All rows are made from the same 5 directions, up to rounding. Whole rows:
-9 -10 8 -1 -6 -2 5 8 -4 -15 -4 3 8 0 -5 -3 16 -21

18 6 4 6 -2 5 -1 -17 -7 9 20 -14 -19 2 4 11 -17 -5

2 3 1 3 -4 2 5 6 3 4 -1 1 0 0 2 6 0 6

-3 -3 -9 0 3 -6 -10 11 3 2 2 4 1 0 -7 -2 10 -13

2 -1 0 -1 2 -2 0 -14 -3 0 0 -2 -4 4 4 -2 -3 7

-5 -8 -3 -5 7 -8 -8 -19 -8 -8 1 -1 -2 5 -1 -12 4 -8

1 -5 19 -1 -6 3 15 -26 -12 -13 -1 -6 -2 6 8 -1 -3 1

4 -7 2 7 -14 -9 4 14 4 6 2 7 -7 13 2 18 25 -12

Rows cut short, each followed by the rest of it:
1 -3 12 0 -2 6 5 -7 -10 -13 7 -8 1 -5 -> -3 -3 -5 -18
-3 -6 0 -1 -1 -4 -3 -1 -3 -5 1 1 0 3 -> -3 -2 9 -12
-2 5 -7 0 2 -1 0 7 9 9 -9 7 3 1 -> 4 2 0 21
-2 -9 8 -1 -3 -2 0 -6 -9 -12 5 -4 0 1 -> -4 -4 7 -23
4 9 11 8 -12 18 10 39 5 0 7 -4 8 -19 -> -10 14 -6 -19
-10 -9 -4 -9 12 -8 -10 -20 -9 -14 -3 0 5 1 -> -4 -21 2 -7
16 16 -3 7 0 13 -1 10 6 17 14 -9 -9 -9 -> 0 14 -23 7
0 1 1 1 -1 1 2 3 1 1 -1 1 1 0 -> 1 2 0 3
9 7 4 2 1 9 1 -6 -3 4 9 -9 -5 -5 -> 1 3 -18 2
-13 -16 -3 -6 3 -14 -8 -4 -5 -14 -6 7 6 7 -> -5 -13 24 -19
17 8 1 5 0 7 -2 -11 -4 11 18 -13 -16 -1 -> 2 10 -20 -1
4 -2 -7 2 -1 -9 -5 -3 3 10 2 4 -10 12 -> 4 7 10 4
14 7 -6 4 4 2 -9 -9 -2 12 16 -10 -15 0 -> 0 6 -15 -2
0 -1 -12 -1 3 -11 -7 -3 6 11 -4 7 -5 10 -> 4 2 8 14
1 3 16 8 -18 14 18 35 5 -4 -1 1 10 -11 -> -5 16 6 -15
4 6 3 2 -1 8 3 7 1 2 4 -4 1 -7 -> -2 4 -10 -1
1 5 -6 1 2 2 -4 11 5 6 1 1 1 -5 -> -3 1 -3 1
6 -3 5 4 -7 -2 4 -3 -3 2 6 -2 -8 7 -> 2 10 5 -8
6 7 -6 2 6 7 -10 7 0 6 13 -8 -3 -11 -> -8 -1 -15 -11
-11 -9 3 -3 -3 -5 3 6 0 -10 -10 8 10 2 -> -2 -5 17 -6
-3 -5 7 -4 4 3 -2 -10 -10 -14 5 -7 4 -6 -> -6 -11 -5 -18
11 -6 12 7 -14 -3 11 -11 -6 2 8 -3 -14 14 -> 8 17 10 -8
-1 -4 -1 3 -6 -3 -2 18 3 0 2 4 1 0 -> -6 6 14 -18
8 3 6 6 -8 4 7 5 1 5 5 -2 -5 2 -> 3 13 -1 -1
-6 -5 14 -1 -9 2 15 0 -3 -12 -10 3 8 1 -> 4 1 8 2
3 -3 6 1 -4 -1 5 -11 -4 -2 2 -2 -5 6 -> 5 3 1 0
2 5 -10 5 -3 -1 -4 28 13 13 -1 7 1 -2 -> -3 11 8 1
10 8 5 2 1 8 5 -16 -4 4 7 -9 -8 -2 -> 6 3 -21 12
15 7 -6 5 3 5 -12 3 -2 12 22 -12 -14 -6 -> -6 7 -15 -17
-2 2 -21 -4 11 -12 -14 -6 10 15 -8 9 -4 9 -> 5 -5 3 27
5 5 4 0 2 5 3 -13 -4 0 3 -6 -3 -1 -> 4 -1 -14 10
8 9 -4 6 -4 5 0 18 9 14 4 0 -4 -4 -> 0 13 -5 6
1 -4 -13 3 -1 -9 -14 20 6 8 8 4 -5 3 -> -9 6 17 -22
7 8 6 1 1 8 8 -16 -2 4 1 -6 -5 0 -> 9 3 -19 20
0 5 11 0 -4 10 13 -2 -1 -5 -5 -3 6 -6 -> 4 1 -11 11
3 6 -3 -2 9 7 -8 -5 -3 0 8 -8 0 -10 -> -5 -8 -19 -3
-1 -1 -9 2 0 -3 -9 22 6 5 3 4 2 -3 -> -8 3 10 -14
-4 -9 -4 -4 7 -9 -10 -15 -7 -6 3 -1 -3 6 -> -3 -10 7 -13
12 7 6 11 -15 7 12 22 8 13 6 0 -6 1 -> 3 25 2 1
-1 -5 0 0 -3 -7 2 -6 0 0 -4 4 -3 9 -> 4 2 11 3
